The rows of a group lie close to one hidden flat surface of 8 dimensions, which may be shifted away from zero. Surfaces can cross.
In the rows, 128 means zero.
Some rows, each with its group after it:
[147 116 100 147 158 137  87  89 146 117 139 127 122 136 155] -> j298
[123 113  78 197 128 160  74 101 119 113 124 108  92 108 140] -> j972
[163 122 133 162 128 144 141 148 122  91  72  96  92 119 131] -> j597
[111 119  78 117 148 145  85 146 112 147 114 113  93 175  89] -> j298
[123 108 128  66 159 129 128 110  99 157 148 107  75 127 185] -> j597
[156 151 117 122 113 147 137  89 171 114 145 157 165 129 143] -> j700
[171 118 141 154 139 182 115  68 203  98 181  98 178 153 132] -> j46
[111 104 120 114 135 131 113 147 121 153 137 135 132 154  96] -> j298
[108  80 131 126 147 137 112 159  75 185 133 116 110 156  96] -> j107
[162 106 112 141 105 193 126 142 158 130 138 134 141 172  77] -> j298
[131 124  96 123  97 150 134 169 107 130  97 115  69 126 104] -> j46
[ 98 126 113  93  89 164 138 134 157  96 182 160  74  93 179] -> j606
[ 53 187  97  96 107 124 113  94 130 144 161 148 142 109 143] -> j564
[140 142  95  49  74 135 147 116 178 118 174 138 106 115 144] -> j298
[137 114 138  43 136 126 144  89 160 140 172 139 140 121 178] -> j972
[166 134 108 131  96 118 149 150 129  96  82 153  86  95 144] -> j46
[134 125  92 128  90 158 120 138 143 126 133 101 100 133  97] -> j972
[118 114 186  77 148 127 165 135 121 149 150 128 145 133 150] -> j564
[125  94 147 117 159 183 122 114 135 134 111  76 143 148 115] -> j46
[ 70 155  58 163 151 100  54 106  81 154 103 130 108 126 119] -> j597
[135 109 161 148 191  84 112 135 108 142 102 135 171 155 111] -> j564
[137 125 140 110 162  82 142 159  88 121  66 121  89 119 149] -> j606
[ 75 128  90 102 112 128 105 131 114 163 136 151 127 118 112] -> j972
[116 144 113  98 152  70 119 133 145 104  64 161 157 108 121] -> j298
[156  88 135 161 105 180 143 121 134 101 114 147 109  77 173] -> j972
[120 108 109 175 184  94  66 115  89 150 124  99 116 150 117] -> j972
[100 148 139  64 100 141 157 149 186  93 134 127 145 126 106] -> j606
[125  81 163 119  87 167 176 201  98 144 150 158  82 124 125] -> j606
[106 131 117  99 124 160 126 121 132 134 140 112 110 135 132] -> j597
[204 131 126 129 116 144 143  92 177 107 121 124 161 139 130] -> j700
[110 134 127 145 140 104 113  89 126 162 125 184 219 118 119] -> j597
[133 125 138  66 137  84 154 155 130 117 112 147 103 117 152] -> j46
[177  83 173 200 123 175 146 141 118 135 146 141 147 142 125] -> j606
[170  78 150 158 128 152 144 140  97 142 136 133  96 122 159] -> j107
[164 100 130 150 104 115 127 114 142 117 191 100  92 103 162] -> j298
[ 92 172 113 123  90 162 139 117 141 128 176 206 141 117 159] -> j700
[122 119  81 149 143 146  78 105 128 140 140 147 120 147 127] -> j298
[175 164 101 137  97 107 131 115 192  66 129 138 129 121 130] -> j46
[ 89 114  92 170 118 153  84  87 120 162 168 182 159 108 138] -> j972
[ 79 120 148  59 112 167 170 172 109 133 109 151  95 109 146] -> j597
[ 76 185 116  84 127 148 125 134 157 114 151 111 129 165 103] -> j700
[109  82 144 166 147 131 111 126  95 161 131 174 162 109 138] -> j972
[ 84 183 113 105 147  85 113  99 128 114 106 129 138 103 152] -> j564
[128 102 147 131  92 196 144 132 139 167 194 127 161 157  94] -> j107
[ 68 112 152 145 123 131 132 184  64 184 136 145 129 148  81] -> j107
[154 136 105 145 122  74 133 138 105 138  55 187 161 108 107] -> j700
[200  98 130 144  95 187 144 125 144 152 162 108 140 169  93] -> j700
[133  98 174 174  96  91 143 136 145 133 167 159 197  92 108] -> j298
[149  79 160 124 143 163 130 117 138 146 167 102 143 148 129] -> j972
[104 147  93  95 129 128 103  85 154 137 147 131 152 129 131] -> j107
[ 93 118 106 108 169  95 100 106  71 169 127 155  98 109 187] -> j597
[149 112 104  75  90 185 137 111 155 151 183 111 107 147 126] -> j107
[132 129 125 143 132 127 122 155 137  74 103  92  67 121 134] -> j606
[132  77 160 169 179 121 114 114  70 171 132 159 139 117 175] -> j597
[ 89 149 108  95 126 112 128 134  83 148 143 122  60 115 166] -> j564
[151  95 158 195 117 178 134 135 140 101 155 140 126 122 144] -> j606
[ 94 175 129 155 140 146 110  74 136  98 150  69 119 111 170] -> j564
[133 106 128 165 140 133 108  74 141 131 145 187 180  88 176] -> j972
[161  82 168 109 157 153 148 148 127 120 111  73 101 150 132] -> j46
[144  80 164 149 151 148 130 130 117 140 147 138 138 136 143] -> j46
[131 165 123 115  88 156 163 173 132 102 125 126  76 144 118] -> j700
[124 130 181 118 145 142 154 158 141 127 116 113 173 170  80] -> j700
[180  87 127 161 139 117 127 137  65 160 123 123  65 124 164] -> j597
[173 153 119 135 120 150 132  94 161 124 126 103 158 153 109] -> j606
[149 154 110 141 157 124 108  93 139  93 123 106  97 136 169] -> j700
[116 120 153 158 168  74 106 138 129 127 130 156 178 144 104] -> j46
[111 156  70  67  70 142 134 128 127 177 163 178 118 137 113] -> j700
[104 155 104 137 126 130 116 128  89 127 136  78  45 123 158] -> j564
[140 101 115 122 118 136 127 164  97 145 148 114  55 145 131] -> j46
[145 124 127 125 128  60 123 144 135  95 119  72  87 107 127] -> j298
[ 84 126 141  50 115 193 157 154 136 128 141  98  91 139 127] -> j597
[188 190  53 143  63 124 139 111 121 147  89 157 123 132 109] -> j606
[124 117  92 126 144 131  88 118  98 173 180 131  90 167 134] -> j564
[179  78 114 123 102 180 139 162 119 153 140  75  75 166  88] -> j107
[172 127  85 148 129 128  95 111 132 136 157 127 100 163 126] -> j564
[ 91 146 126 134 129 167 105  76 151 150 204 133 174 142 134] -> j107
[ 70 163 124  97 140  98 125 125 106 136 133 140 114 111 155] -> j107
[133 172 101 161 100 142 125 113 134  96 146 111  83 113 155] -> j107
[ 79 140 138 108 163  94 128 140  67 141 114  98  69 114 169] -> j564
[123  84 165 179 123 149 141 157 106 121 143 192 128  95 160] -> j606

New rows, each followed by its group:
[171  77 150 177 102 174 150 156 110 151 135 141 132 136 107] -> j107
[139 150 132 146 136  89 129 110 141 114 105 185 176 106 142] -> j564
[112 123  96  93  97 170 124 115 134 155 177 154 109 126 141] -> j46
[ 99 123 102 162 128 112 100 146  89 157 102 155 136 125  96] -> j107
[107 133 163  92 167 125 126  93 146 139 164 117 178 148 141] -> j564
[160  86 148  76  94 128 170 171 125 136 165 103  67 125 140] -> j298
[ 84 115 103 126 138 137  92 135 100 168 151 129 115 150 109] -> j46
[156 101 156 179 196 106  95  99 111 132 131 121 148 148 155] -> j564
[ 89 117 135 100 149 119 116 123 124 155 141 160 164 133 122] -> j46
[119  95 119 101 127 111 127 141  95 159 147 179  96 107 167] -> j298
[120 114 129 163 111 225 123 110 142 112 160 127 114 122 154] -> j597
[133 133  78 161 184  56  62 127  85 141  93 136  92 153 128] -> j564
[135 117 112 141 133 151  95  92 152 140 174 102 150 152 111] -> j972
[ 45 118 123  82 172 139  94  83 145 127 115 127 168  94 153] -> j972
[120 130 122 146 106 118 134 170 103 165  93 168 168 149  57] -> j700
[ 89 176  97 104  98 134 116 110 150 138 156 133 155 136  99] -> j564
[ 85 136 116 173 152 154  79 101 132 138 127 113 180 151  87] -> j597
[136  94 143 160 187 134 101 118 110 121  91  85 118 136 139] -> j46
[ 99 173 111  91 111 114 137  89 129 123 150 163 110  82 202] -> j564
[103 102 136 157 145 125 108  92 115 170 146 210 206 106 147] -> j107
[110 138 113 128 129 133 112 130 121 136 130 103 115 143 108] -> j107
[123  78 178  90 147 127 153 141  88 204 156 153 169 145 121] -> j597
[164  86 125 162 133 124 109 145 108 124 157  60  56 140 130] -> j298
[ 76 169 110 103 142  99 108 123 112 131 121  98 106 130 129] -> j564
[157 162  35 139  69 151  96 104 145 146 143 122 100 151  91] -> j700
[112 127 103  97 127 160 100 108 161 133 160  59 126 165  88] -> j972
[ 88 127 122 106 104 127 132 146 115 170 130 175 166 127  89] -> j107
[130 109 131 131 114 130 147 162 106 132  91 159 120 113 121] -> j46
[115 157  88 175 140 126  94  87 129  85  85 160 118  79 179] -> j597
[104  97 139 155 132 167 112 142  91 176 172 114 124 160 103] -> j107
[159 116 140  84 113 145 163 144 127 148 137 131 116 146 126] -> j700
[ 72 143  91  97 149 137  87 122 132 137 101  85 136 152  78] -> j46
[118 118 156  96 113 141 159 130 174 104  93 147 193  95 108] -> j972
[ 91 118 103 135  92 159 120 126 119 135 188 204  92  88 185] -> j606
[129  88 101 132 129 172  89  85 132 179 180 146 159 144 125] -> j107
[159 134 123  97 124 118 138 111 165  98 142 138 114 116 167] -> j46
[146 110 155 105 142 142 139 124 135 148 167 124 145 159 130] -> j564
[133 111 111 136  95 164 134 111 140 109 122 159 114  75 170] -> j972
[ 56 115 116  89 139 193 102  86 169 109 130  96 155 101 135] -> j972
[135 125  72 148 157 142  78 128 121 123  88 132  98 158 112] -> j298
[150 109  95 121 146  95 106 132  84 172  96 118 102 146 116] -> j700
[133 129  84 140 132 135  90 105 140 112 128  84  94 128 129] -> j972
[105 112 112  92 148 112 110 138 112 162 106 114 132 145  94] -> j107
[113 112 137 148 159 123 110  93 110 159 134 165 177 118 151] -> j597
[145  93 137 152 115 217 133  95 154 132 130 135 177 120 129] -> j46
[139 175  96  84  99 159 128  98 189 114 157 107 146 158 103] -> j700
[150 120 125 190 171 129  98 112  99 123 120 115 101 142 155] -> j700
[125 111 108 160 112 166 117 141 135  98  87  95 102 106 107] -> j972
[202 108 140 116  83 162 186 159 152  84  83 120  90 107 136] -> j46
[135 146 112 151 115 127 118  80 155 118 130 182 177  94 155] -> j107
[105 118 100 103 121 162 106 146 136 160 148 128 136 175  70] -> j298
[122 141 158 179  89 177 151 164 125 126 162  97 126 155  80] -> j107
[171 151 119 146 136 129 121  99 175  97 100 105 173 150 102] -> j700
[189 156  66  77  82 131 138 114 155 122 116 105  82 136 122] -> j700
[104 136  45 103 111 142  85 134 115 153 133 153  70 144 122] -> j298
[ 96  77 153 167 141 169 113 176  95 134 162  99  83 152 107] -> j606
[153 142  60 116  64 141 122 104 121 173 175 156 101 126 132] -> j597
[192 149 125 170  69  95 157 180 167  77 118 161 123 129  85] -> j46
[121 129  99 135  87 123 121 171 133 134 121 124 123 144  56] -> j298
[100 139 152 176 144 102 128 122  97 133 109 170 168  98 146] -> j564
[122 121 153  98 121 124 160 131 118 141 134 169 140 104 161] -> j107
[121 115 118 185  93 139 131 165  91 140 124 194 115 105 120] -> j606
[186 127 146  77 115 127 159 110 191 112 149 106 162 147 121] -> j972
[112 154  99 153 174  63  86 135 126  90  49  93 124 135  94] -> j46
[113 132 103 108  87 115 146 162 122 122  81 166 117  88 112] -> j972
[170  70 153 201 151 153 108 133 120 132 143 119 141 150 113] -> j298
[152  91 133 209 109 177 125 163  92 146 148 124  96 145 105] -> j606
[133 148 120  80  78 135 166 164 166 105  86 141 147 121  78] -> j46
[115 136 139 118 132 144 126 151 157 106 117  70 139 165  65] -> j606
[165 140 102 176  77  78 122 120 156  83 145 113  99  76 139] -> j298
[141 142 114  58 109  94 156 159 130 138 115 155 108 138 119] -> j564
[143 112 155 152 116 128 150 159 134 117  82 160 175 119  91] -> j46
[170 128 150  98 146  47 156 143 138  91 128 174  98 102 193] -> j46
[160 123 126 155 102 153 149 134 109 133 144 176 100 117 168] -> j700
[123 107 117 159 140 140 104  70 136 119 136 179 150  70 199] -> j972
[128 103 137  93  67 126 147 129 150 153 243 100 109 112 129] -> j298
[ 64 125 108  75 141 120 100  99 102 215 181 156 172 150 112] -> j597
[100 108 115  68 100 161 141 156 125 140 128 105  88 120 116] -> j972
[188 111 178 101 155 125 172 133 134 103 106 117 113 129 172] -> j700
[133 121 150 191 129 132 131 133 111 128 118 154 155 116 127] -> j107
[142 108 111 135 110 119 128 105 111 153 154 210 128  86 184] -> j972
[194  61 133 119 148 148 133 112 114 141 134 119  85 120 185] -> j107
[141  87 135  33 139 121 154 132 120 159 123 142 113 116 159] -> j107
[120 166  76 170  99 162  93 107 129 125 165  83  88 150 110] -> j564
[119 125 127 117 176 113  98 101 141 115 117 106 140 135 142] -> j46
[208 128 122 117 100 137 163 137 148 109 102 110 100 136 125] -> j700
[166 139 136 116 115 148 157 102 194  72  71 135 181  98 134] -> j46
[144 142 119 122 187 109  95  73 149 116 120  93 145 150 151] -> j700
[172 108 101 222 106 151 119 157  62 141 116 137  49 128 137] -> j606
[155 109 155 122 131 157 144  81 170 114 156 168 181 106 177] -> j46
[ 71 126  93  93 133 128  89 126 112 171 154 107 121 152  92] -> j972
[ 80 154  44  83 114 104  91 100 117 127 121 154  67  78 178] -> j972
[120 111 180 149  97 197 162 164 114 156 195  96 127 169  90] -> j107
[ 90 139 107 144 124 100 115 159  99 120  97 167 101 101 132] -> j606
[132 123  49 134  62 183 111 149 114 162 163 182  67 137 113] -> j298
[138 101 167 101 154 140 149 135 122 139 119 100 133 141 129] -> j597
[167 123  94 134  95 164 122  99 140 147 199 160 104 142 158] -> j564
[136 117 200  75 177 112 165 133 136 121 119  89 149 144 142] -> j564
[120 155 136 143  78 156 160 165 118 120 123  88 104 131  90] -> j564
[149 159 121 113 168  79 124  83 117 141  79 150 166 123 154] -> j606
[ 70 157 146 144 135  98 134 155  87 135 118 141 125 118 126] -> j107
[142 115 136 129  88 165 157 141 126 140 157 174 121 115 147] -> j606
[150 159 112 125 152 104 117 109 148  92  82  90 123 133 132] -> j606
[142 122 181 107 153 114 159 123 135 122 125 130 159 125 151] -> j564
[148 158 117 109  88  92 141 136 183 103 166 176 152 132 114] -> j46
[125 141  98 123 113 180  96  70 190 135 180 102 182 159  92] -> j107
[176  59 185 120 158 178 148 107 144 123 162  87 128 133 170] -> j972
[147 142 126  95 135  88 146 124 153  84  78 151 126  93 162] -> j46
[168  78 143 211 149 164 115 111 105 121 108 144 130 106 164] -> j46
[102 179 167  88 112 158 172 126 181  88 154 168 167 129 148] -> j700
[ 86 162 124 112 164  83 108 116 120 114 102 106 123 120 142] -> j107
[ 81 164 140 118 133 171 121 131 148 126 174 117 142 173 105] -> j700
